There are 2 nested groupings, the coarsest first. Each group lies inside one group of the grouping before and may be the whole of it. The rows also spread widely along 5 directions, which tell nothing about the answers.
Some rows, each with its group in each grouping after it:
[ 46   3 -53 -53  -9  -8  21  -3  27 -20 -36 -11  42  18 -49  -8]  laf Q968
[ 25   4 -15 -27  16 -11 -22 -16   3 -15 -28  23   5  -2 -25 -17]  laf Q251
[ 24  47 -57  -3 -69   4  24 -37 -37 -57  26  24  13  19  -7  18]  sem Q800
[ 15   6  -5  -3 -38  -4  17  -2 -21  -3  16  -6   3   8   8  10]  sem Q75
[-17  12  -9  41  16   1 -57 -20 -18 -12  14  56 -22 -13   7  -3]  laf Q827
[ 15   8 -38  -4  -4  -8   6  -2  27  -2 -11   1  30  16 -33 -14]  laf Q968
[  1  12  11  34 -44  -2  10  26 -16 -10  71  20 -22  -4  28  18]  laf Q251
[ -8  31 -28  42  -4   8 -46 -39 -18 -34  18  52  -3  -8   5  -1]  laf Q968
[  5 -22  46  -3  -4 -15 -14  13   4  41   9 -18 -16 -23  11 -30]  laf Q251
[  7   3  -8  24 -14  -2 -10  10 -17  -7  40  27 -12  -3  13  11]  laf Q827
[ -1  -4  34  24 -18   4 -36  16 -25 -12  56  36 -38 -22  46  34]  laf Q251
[  9 -17   5  -4  13 -10 -14  18   5  21   5   3  -4  -3  -7  -2]  laf Q827
[ 27 -20  36 -38 -11   3 -35  -6 -38   3  -3  -5 -22 -22  28  27]  sem Q800
[-18  18 -19  51  -1  -5 -12 -12  15   9  19  27  15   9 -13 -29]  laf Q968
[  9   1   6  -5  -3  -6 -21 -13  -2  -1 -11  13  -7 -14  -4 -31]  laf Q251

New rows. What belongs after each?
[ -9  -1  29  42 -34   1 -24  11 -27 -10  70  32 -35 -18  52  15]  laf Q251
[ 51 -20 -16 -62   9  -6 -10  10  -8 -13 -22   1   0  -8 -17  27]  laf Q827
[ 18  -4  22 -12 -17  -4 -12   9 -13  -7  19  10 -15 -12  12   3]  laf Q251
[ -5  22 -14  26 -47   0  -1 -36 -19 -17  31   7   3  -3  10 -32]  laf Q968
[ 33 -25  15 -37 -11  -5  -8  17   6   7  -4 -26   7  -6  -1  14]  laf Q968
[  8  -4  11   1  -6 -10  -8   0   6  11   4   6  -5 -10  -3 -20]  laf Q251
[ 16 -18  33 -21 -39  -5   5  -4 -10  20  16 -41  -1 -19  16 -17]  laf Q968
[ 26   7   8   4 -77   2  39  17 -39 -27  71 -10  -7   5  46  53]  sem Q75
[ 25 -12  -1 -18  -6 -11   7   7  -1   9   1 -11   6  -3 -11 -10]  laf Q827
[ 19  -7  -5 -11  -8 -13   8   9  -1   6   4  -4   3  -3 -12  -9]  laf Q827
[ 18   0 -41  -7  18 -25  23  24  39  26 -19  -2  34  30 -60 -28]  laf Q827
[ 20 -14   2 -15   7  -8 -16   2  -5   6  -6   5  -3  -6 -12  -5]  laf Q827
[  4  12 -31  22  12  -2 -21   1  13 -10   8  32  13  14 -14   4]  laf Q968
[ 21  -7  17 -15 -26  -7  -8   4  -7  -2  14   1 -10 -11   6  -9]  laf Q251
[ 19   5  -7 -18 -12   0 -24 -30 -24  -9 -16  16   0  -2  -4   5]  sem Q800
[  8  14 -28  20 -15  -6   6  12  -6 -12  39  28   0  11  -1  12]  laf Q827
[ 20   4  -4 -15  -7  -3 -15  -6 -11   2 -12   8   4   6  -4   9]  sem Q800
[ 12   3 -11  10 -11  -8   7  21  10  -9  27  23  -2   7  -3   9]  laf Q251
[ -3  21 -24  34  -9  -1 -12   2  -4  -2  20  39   2  23   1  23]  sem Q800
[  3   2  -2  15   6   7 -49  -6 -12 -18  16  34 -11 -12  16  20]  laf Q968
[  9   3  -2  12 -18  -6  -7  -2 -18   1  25  11  -9  -8   2  -6]  laf Q827
[ -8 -10  26  37  -3  -3 -29  24  -9  30  33  20 -23   0  30  30]  sem Q800
[ 12   8 -16   2 -15  -7   3   5  -1   5   4   9   7  16  -5  18]  sem Q800
[ 19 -13  11 -14 -15  -2 -10   6  -2   4  10 -11   1  -9   9   9]  laf Q968
[ 20  -1   0   4 -33   7  -9  11 -38 -32  43  27 -20   0  40  69]  sem Q75
[ 17   3 -13  -6  11  -6 -19  -4  12 -12  -8  31   3  -2 -16  -7]  laf Q251
[  1  31 -36  28  -5  -4  -8 -24  -5  -3  -7  34  12  21 -22  -9]  sem Q800
[ 20 -15  35 -11   1   5 -57   6 -35 -23  24  40 -42 -29  43  41]  laf Q251
[ 11   8  -4  11 -42   0   8  -7 -11  -3  36  -9   3  -4  10  -7]  laf Q968
[-13  13  24  30 -24 -11  -9 -35  -8  24  11  -3  -6 -18   2 -74]  laf Q251
[ -1  20 -22  38  -6   6 -29  -1 -26 -38  38  65 -15  12  27  62]  sem Q75
[ 31  10 -41 -11 -15 -14  31  35  22   1   1   3  26  44 -25  35]  sem Q800
[ -5  -6  11  14   0   0 -33 -20  -4  15   2   2   0 -14   1 -27]  laf Q968
[  5  13 -38  24  24  -9 -24   3   1 -18   9  55  -1   8 -11  17]  laf Q827
[ 24  15 -48  -1   3  -2 -12  12  11 -40  10  39  14  15 -17  38]  laf Q968
